The rows are grouped in 4 ways, from coarse to fine. Each group lies inside one group of the grouping before and may be the whole of it. The rows also spread widely along 13 directions, which tell nothing about the answers.
(in the rows, 128 means zero)
Some rows, each with its group in each grouping after it:
[167 112 133 172 137 127 145 131 114 108 144 108  84 150 125 168  90 123
 122 160  91 107 124 106  78 146 129 165 150] : zival ris rerud leda
[133 153 135 134 119 112 109 117 158 113 141 127  79  97  81 118  87 121
 141 161 140 100 105 115 107 135  93 133 129] : Kug vusir Bog maves
[126 131 126  95 129 118 103 123 149 130 153 143 120 116 113 142 114 135
 108 140 122 107 109 130 128  80 128  87 144] : zival ris goz lofaf
[138 160 131 131 117 119 117 133 149  91 119 118 109 155 117 133 134 109
 130 129 140 133 156 123 116 154 176 135 129] : zival ris rerud riba
[107  97 119 105 157 148 123 157 146 138 136 134 143 110 128 104 112 134
 143 109 113 109 166 140 134 138 136 116 137] : kiga Nuvi lakeg rav
[106 125 127 112  38 151 141 180 132  94 172 114 150 167  58 114  91  49
 140  74 124 128 130 126 153 117 176 114  73] : Kug vusir Bog ras
[177  81 109 154 153 171 120 117 130 106 111 126 124  93 107 100  75 138
 149 133 126 103  57  88  96 138  90 151 165] : Kug laluz rele lesek
[153 146 133 121  94 131 126 127 128 114 120 140 115 143 118 111 112 129
 149 130 125 137 139 158 146 139 121 131 109] : Kug laluz Rek dufel
[181 102 113 147 125 169 124 125 161  80 158 124 122 148 100 164  68 120
 105 155  72  91  65  73  90  84 131 122 179] : Kug vusir fef samez
[111 142 109 163 112 105 179 150 113  95 127 121 107 202 109 167 135  66
 108 101  96 112 132 129 140 149 147 114 121] : kiga kifip kalog Tino
[110 142 106 152 119 160 147  95 125 118 127 113 156 148 118 138 139 109
 136  92 125 135 118 127 159 135  86 123 137] : Kug vusir Ziz sotub
[157 131 144  98 119 141  95 127 144 123 127 148 136 135 134 111 105 173
 135 175 124 113 160 124 101 136 131 110 126] : kiga Nuvi lakeg fulo
[150 202 142 134 136 111  89 101 190  85  95 120  78 113 113 103 129 145
 165 177 149 134 168 117  97 177 122 151 145] : kiga sadaf Rovi Gudem
[146 119 149 142 122 134  92  80 102 147 150 123 134  81 139 130 107 166
 144 174 146 124 137  99 119 136  90 132 126] : Kug Mav foti medi
[ 63 140 137 111 163  91 128 146 121 181 151 127  95  99 130 129 140 134
 117 111 169 110 189 169 117 170 110 134 113] : zival vaga Likas dar
[148  97 132 132 138 177 146 128  96 161 132 134 156 154 171 138 116 171
 132 126 107 131 170 166 125 155  98 152 133] : Kug vusir Ziz vafe
[127 168 132 214 129 122 168  99 108 107 147  83  88 187 126 203 128  96
 120 146  92 124 151  91  90 179  94 171 137] : kiga sadaf Rovi mit
[167 147 147 111  69 132 113 122 102 116 119 135 149 169 147 120 134 153
 138 148 150 161 161 129 119 144 156 129  90] : kiga kifip ged Gusu
[101 146 122 141 126 107  86 103 156  73 106 110 138  89  90  96 152  81
 158 116 181 123 144  69 149 161 178 103 133] : zival ris Vomom Gak
[118  95 103 128  80 143 153 115 102 103 140 122 151 134 117 105 107 142
 153  97 106 134 106 118 112 119  83 138 143] : Kug laluz rele sut
[106 111  97 156 152  93 164  93  64 140 113 137 130 138 160 162 173 116
  83 100 164 115  83 105 134 138 111 109 139] : Kug vusir Ziz vafe
[110 118  97 187 182 105 177 121 112 102 116 119 103 174 135 178 140  95
  94 124  91  81 121  93 107 167 120 118 167] : kiga Nuvi lakeg rav
[147 146 134 110  64  98 125 102  81 117 119 147 130 148 144 114 141 151
 133 140 160 152 130 142 129 130 135 121  96] : Kug Mav foti medi
[128 166 112 161 123  90 138 103 157  70  95 128  70 125  83 110 118 103
 153 146 123 101 106 120 124 158  94 132 152] : Kug vusir Ziz sotub
[104 133 121 107 163 146 106 102 154 154 148 137 150 113 133 146 132 150
 112 129 117 106 138 140 147 102  91  80 158] : zival ris rerud riba
[151  98 127 129 148 160 116 117  97 135 106 159 186 171 143 135 127 148
  90 152 142  77 112  88 111 152 126  66 122] : kiga Nuvi lakeg rav
[179  66 107  81 135 207 111 183 159  95 110 121 157 114 133  56  83 161
 162  81 143 160 106 131  61 127 190 194 169] : zival ris goz lofaf
[217  72 127 140 179 215 110 164 143 130 132 136 152 149 117 160  68 101
 101 127  97  92  75 114 139 100 177 111 146] : zival ris Vomom Gak
[ 84  96 115 113  92 112 129 134 113 113 166 110 141  88 124 114 130 110
 144  90 141 145 149 103 134 113 161 136 128] : Kug vusir Ziz vafe
[170 178 139 154  97 157  99 104 168  59 123 109 135 181 120 149 125 119
 129 157 123 140 161  84 105 160 183 138 143] : Kug Mav foti medi
[123 153 118 152 178 156 108 103 141 131 103 130 156 139 127 141 155  98
  97 109 180 107 114 101 149 172 143  94 132] : Kug Mav foti medi
[134 184 127  72 138 190  62  62 224 148 167 110 146  63 131 124 117 202
 167 139 107 177 145 167 151  49  49 128 183] : zival ris rerud leda
[107 126 144  97 102  97 110 108 104 148 157 160 159 150 159 160 148 167
  96 170 115 108 186 122 140 108 128  52 117] : kiga kifip kalog Tino
[128 212 123 140  95  74 133 113 109 112  83 130  82 142  84 108 161  65
 134 104 220 146  76 134 151 164 124 122  61] : kiga sadaf Rovi Gudem
[148 197 111 104 131 154 158 142 145 149 180 100 101 208 175 227 153 128
  43  80 138 199  98 145  60  79 170 187 144] : kiga sadaf Rovi mit
[101 129  74  86 186 124 136 146 161 121  76 152 130 106 126  77 161 116
 120  56 175 128  76 146 131 125 135 106 163] : kiga sadaf Rovi mit
[136 106 121 119 116 126 138 119 103 115  98 150 140 147 132  94 118 165
 149 136 123 110 133 148 107 151  92 120 141] : zival ris Vomom Gak
[123 162 129 104 106 117 121 149 130 145 140 111 109 106 122 119 141  90
 146  79 177 185 139 163 171 119 169 150  80] : kiga kifip ged Gusu
[116 128 109 128  77 185 164 129 106 138 185  93 160 170 123 163 113 110
 115  62 124 170  96 132 116  96 106 166 116] : Kug vusir Bog maves

New rows, each followed by its group in each grouping:
[104 138 106 133 163 125 139 114 131 145 146 112 108 116 128 155 134 120
 103  98 147 127  91 127 109 116 102 138 153] : zival ris rerud riba
[164 136 120 127  93 141 123 108 128 104 128 121 128 126 119 119 110 135
 156 131 119 156 101 121 133 103 110 138 129] : kiga kifip ged Gusu
[216 194 135 168  92 121 128 108 136  54  91 120  69 199 121 145 111 130
 117 177 149 144  91  99  48 176 161 189 134] : Kug Mav foti medi
[121 130 152 163 188 106 119 105 112 175 156 127  84 109 133 185 107 143
  95 183 127  72 141 117  94 156  75 124 140] : zival ris Vomom Gak
[118 143 143 118  96  75 117 115 114 115 132 143 107 130 120 130 132 131
 139 159 122 112 173 142 144 131 134  96 114] : zival ris Vomom Gak
[189 145 129 141  98 122 131 153 128  88 105 136  76 145  81 103  80  91
 141 137 145 118  72 137 114 145 154 152 102] : Kug Mav foti medi
[ 75 131 134 146 104 134 126 107 135 124 189  85 142 117 124 155 120 131
 143 129 102 138 186  85 102 136 101 143 142] : kiga kifip ged Gusu
[130 135 118 141 160 136 138 115 110 147 131 124 134 156 153 175 153 116
  92 107 139 129 125 135 143 130 140 115 134] : zival ris rerud riba
[132 104 119 141 121 114 146 106  86 134 133 133 118 123 121 134 109 137
 135 133 116 109  96 134 123 117  73 122 134] : zival ris Vomom Gak
[111 201 111 132 102  67 137  85 131 119 137 126  68 124  82 154 143  90
 123 119 144 130  73 155 173  85  73  99 115] : zival vaga Likas dar
[ 70 103 110 149  69 104 138  82  88  99 153 106 163 105 102 109 129 124
 161 120 125 123 120  60 118 128  68 106 131] : kiga kifip ged Gusu
[104 136 147 105  44 108 131  99  79 134 174 126 152 161 163 149 142 183
 117 147 137 153 188 121  87 129 116 136 107] : Kug vusir fef samez
[122 149 133  79 121 116  95 130 165 120 112 150 132 113 141  89 140 169
 152 142 139 141 191 157 137 136 143 107 135] : kiga kifip kalog Tino
[133 136 127 136 103  66 132 111 102 106 129 130  84 118 116 137 131 111
 134 145 130 122 120 125 137 117 135 116 120] : zival ris rerud leda
[127 150 120 154 100 144 143 107 148  87 144 105 114 153 116 138 107 133
 148 129  92 137 145 116  97 146  96 164 156] : Kug laluz Rek dufel
[115 156 115 101 143 160 108 136 165 148 130 117 124  90  81  94 112 100
 145  76 182 139  80 159 147 117 104 133 113] : zival ris rerud riba
[ 75 137 130 120  82  59 148 132 102 120 145 145  98 130 103 116 125 109
 138 130 115 102 165 158 151 138 114  95 102] : Kug Mav foti medi
[166 109 103 170 129 113 161 117  94  53  60 124 109 183 152 102 140 161
 136 137 143 123 123  91  31 212 142 186 177] : zival vaga Likas dar
[126 100 133 144 166  99 154 174 115 139 131 118  50  96 142 109  90 140
 148 131 124 118 172 165  71 192 139 213 142] : Kug Mav foti medi
[129 143 114 155 131 113 129 104 132  95 135 113 113 140 134 167 146 106
 104 126 138 128 121  85 119 133 159 132 151] : Kug vusir fef samez
[134 117 104  87 186 144 134 153 144 155 117 129 112 110 181 118 148 171
 124  77 148 168 154 190 112 127 154 178 169] : zival vaga Likas dar
[168  66 114 149 116 178 132 129  90  95 109 119 187 146 149 111 126 123
 156 106 114 143 137  82 133 143 170 132 136] : kiga sadaf Rovi mit
[175 102 119 140  97 188 137 154 132 106 185 114 143 177  97 186  71  81
  88 107  83 117  64  88 118  73 164 122 131] : Kug laluz rele lesek
[142 136 119 157  92 135 113  64 125  87 110 107 136  91 100  91 125 132
 217 132 109 149 144 131 193 127  66 129 138] : zival vaga Likas dar
[178 204 141 125 141 149 101  96 154 126  82 128 103 155 140 118 141 167
 137 149 183 159 131 165  96 174 106 167 128] : zival ris goz lofaf
[122 125 138 107 117 181 118 129 107 155 126 145 201 185 139 127 143 146
 117 109 145 118 182 157 155 158 123  82  98] : zival vaga Likas dar
[167 159 138 117 123 140 100 108 157 122 129 142 121 143 128 144 112 156
 121 173 118 123 126 127 123 112 112 105 137] : kiga kifip kalog Tino
[189 151 101 126 171 167 123  70 141 129  90 145 154 158 184 160 160 175
 108 132 115 157  92 141 153  95  96 108 178] : kiga kifip ged Gusu
[135 144 110 119 169  89 129 125 146 119  79 171  99 136 123 115 140 126
 115 143 128  88 110 152 152 139 112  73 144] : kiga kifip ged Gusu
[190  97 114 156  95 180 164 121  86 109 162 112 144 205 138 190  91 137
  98 125  78 134  75 106  85  90 117 154 150] : zival vaga Likas dar
[ 94  70  94 111 117 112 139 102  86 102  93 152 182 120 139  75 153 157
 148 100 137 109 120 111 126 135 104  85 159] : zival ris Vomom Gak
[ 76 131 135 120 154 140 120 145 125 172 146 126 133 116  98 108 104 130
 109 124 189  82 122 106  62 186  79 126 100] : kiga Nuvi lakeg fulo
[141 132 134 171 100  93 151 108  79 100 117 130 111 178 125 155 135 114
 133 153 105 105 162 127 144 163 121 111 115] : zival vaga Likas dar
[102  79  88 144 102  81 188 135  93  90 133 132 103 130 125 126 126  97
 160  84  48 124 140 158 185 102 121 118 154] : Kug laluz rele lesek
[121 148 130 134 128 126 124 102 105 163 160 106 116 111 133 161 133 124
 116 115 162 148 111 132 128 115 103 144 113] : zival ris rerud riba
[140 123 129 166 167 155 132 125 144 106 138 119 136 186 137 190 121 118
  91 148  82  87 160  97 101 153 150 112 172] : zival ris Vomom Gak
[143 131 118 157 100 105 154 134 127  90 134 118  80 140  91 134  89 103
 149 142  90 115 101 121 116 125 104 142 134] : kiga kifip kalog Tino
[138 171 140 143  84 193 113 123 139 108 135 102 179 189  88 139 123  80
 138  98 149 144 142 120 154 153 145 119  87] : zival ris Vomom Gak
[134 124 109 158 125 112 169 118  97 105 134 135 119 202 129 181 122 116
  79 143  92  86  93  92  87 130 112 101 143] : kiga Nuvi lakeg fulo
[118 172 123 115  95 139 117 101 134 123 149  98 144 130 143 138 157 123
 147  96 151 190 160 128 152 114 146 147 111] : kiga Nuvi lakeg fulo
[111 136 123 102 144 132 107 120 143 144 134 140 143 114 146 131 149 138
 120 109 142 135 165 145 162 127 143 100 133] : Kug laluz rele lesek
[171  87 110 154 119 138 135 122 110 101 130 138 112 124  61 128  62  91
 129 139 103  72   5  97 128  83  82  94 137] : zival ris goz lofaf
[113 115 109 114 189 142 114 138 150 133  86 137 136  90 150  82 151 142
 141  88 172 129 162 144 133 185 147 140 153] : Kug laluz rele sut
[100 143 131 115 114  84 138 108  96 149 136 143 121 140 146 147 157 135
 126 127 120 127 175 176 175 120 111  90 111] : zival ris rerud riba
[111 100  98 119 110 158 136 106  98 146 164 106 169  97 140 139 142 111
 129  57 154 172  87 116 168  78 127 133 126] : Kug vusir Bog maves
[142 179 131 139 139 165 105  92 182 110 123 128 134 157 117 148 125 139
 124 154 117 113 149 127 133 147  98 109 151] : Kug vusir Bog maves
[142 143 105 143 129 144 156 161 159  89 126 119 102 182  99 145 103  91
 109 107 107 117  92 120  91 135 143 144 148] : kiga kifip kalog Tino
[163  71 121 118 130 204 105 142 107 174 158 112 168  58  84 104  74  83
 165  69 152 141  50 141 206  69 112 119  87] : zival ris rerud leda
[128 134 129  80  89 158 115 157 150 126 142 150 145 143  94  93  92 133
 126 111 142 118 114 150 114 120 122 111 107] : Kug laluz Rek dufel
[142 125 104 105 146 159 140 132 109 180 146 136 140 120 137 156 136  98
  96  61 160 153  63 171 194  71 129 113 105] : Kug vusir Bog maves
[141 216 143  91  28  78 116  61 102 120 132 133  93 146 130 114 142 204
 147 168 178 180 122 162  78 114  52 155 101] : zival vaga Likas dar
[125 101  96 120 182  91 122 125 167  80  93 139  85  86 134  95 126 157
 143 137 113 104 121 118  84 133 136 137 214] : zival ris goz lofaf
[112 113 119  57  84 129  96 136 149 133 176 132 160  80 117 117 132 107
 157  82 104 165 154 170 235  23 176  69 115] : zival ris rerud leda
[ 57  88 138 119 175 104 115 150 137 178 202 129 119  77 121 167 102 126
  91 147 108  66 167  98 112 115 114  83 145] : kiga kifip kalog Tino
[138 173 137 145 127 105 125 102 131 125 132 139 112 174 131 183 141 121
  97 165 111 109 144 125 149 128 117  83 123] : kiga kifip kalog Tino
[ 66 107 115  83  92  85 154 135  66 161 147 134 136 107 173  96 159 165
 133  76 171 169 167 170 109 136 128 156 111] : Kug Mav foti medi
[130  91 124 110 139 181 115 159 159 130 148 136 167 129 104 117  88 118
 138 118  86  99 143 128 151 113 129  89 137] : kiga kifip ged Gusu
[158 168 140 141 103 129 118 116 121 128 155 115 111 150 113 175 122  94
 109 139 140 140 104 104 132 108 142 122  97] : kiga sadaf Rovi mit
[155 135 121 168 149 150 150 133 131 119 140 111 110 173 126 180 108 105
 102 132 100 117 109 108 103 139 124 144 143] : kiga kifip ged Gusu
[122 127 134 117  20 105 142 129  88 103 190 113 131 160  97 158 109  90
 142 113  89 153 133 136 166  61 149 107  87] : zival ris goz lofaf
[173 144 108 105 116 127 113 102 134 108 103 150 129 126 139 122 145 132
 131 112 137 156  96 148 181  88 145 102 135] : Kug laluz rele lesek
[173 111 119 135 115 144 122 116 106  99 106 114 134 128 148 110 134 142
 158 114 146 165 135 122 126 140 160 165 138] : zival vaga Likas dar
[113 103 102 124 132 129 169 132  92 149 120 146 136 143 121 115 116 123
 137  97 104 107 102 168 158 120  66 102 117] : kiga Nuvi lakeg fulo
[138 114 121 115 146 136 122 132 119 142 127 131 129 111 138 118 120 141
 128 123 148 128 118 125 115 132 127 132 125] : kiga Nuvi lakeg rav
[169 139 126 146 167 120 132 146 135 104  73 153  84 171 108 114 103 133
 103 163 155  70  90 124  53 196 124 133 141] : zival ris rerud riba
[170 118 132 114 116 127 140 142 106 139 124 148  99 141 146 123 101 163
 129 138 119 131 129 170 107 135 115 153 123] : Kug laluz rele sut
[113  83  94 138 155 157 147 144 136 110 143 111 150 122 125 133 118  93
 139  80  87 122 129 108 154 111 151 121 158] : kiga Nuvi lakeg fulo
[122 123 137 127  96 109 134 111  80 147 148 138 133 132 143 138 129 136
 130 133 127 132 151 150 155 125 116 113 102] : Kug Mav foti medi
[177 139 134  95  84 202 100 139 164 112 157 121 157 157  93 126  75 136
 130 123 124 142  90 127  97  86 133 135 126] : zival ris Vomom Gak
[118  59 109 135 153  95 154 124  78 129 111 158 129 124 143 122 122 148
 125 139  93  72 125 132 130 131  99  85 158] : zival ris rerud riba
[129 125 106 134  93  60 174 118  65 109  96 142  78 135 139 103 142 137
 139 116 160 141  98 151 105 154 107 162 117] : Kug vusir Bog maves
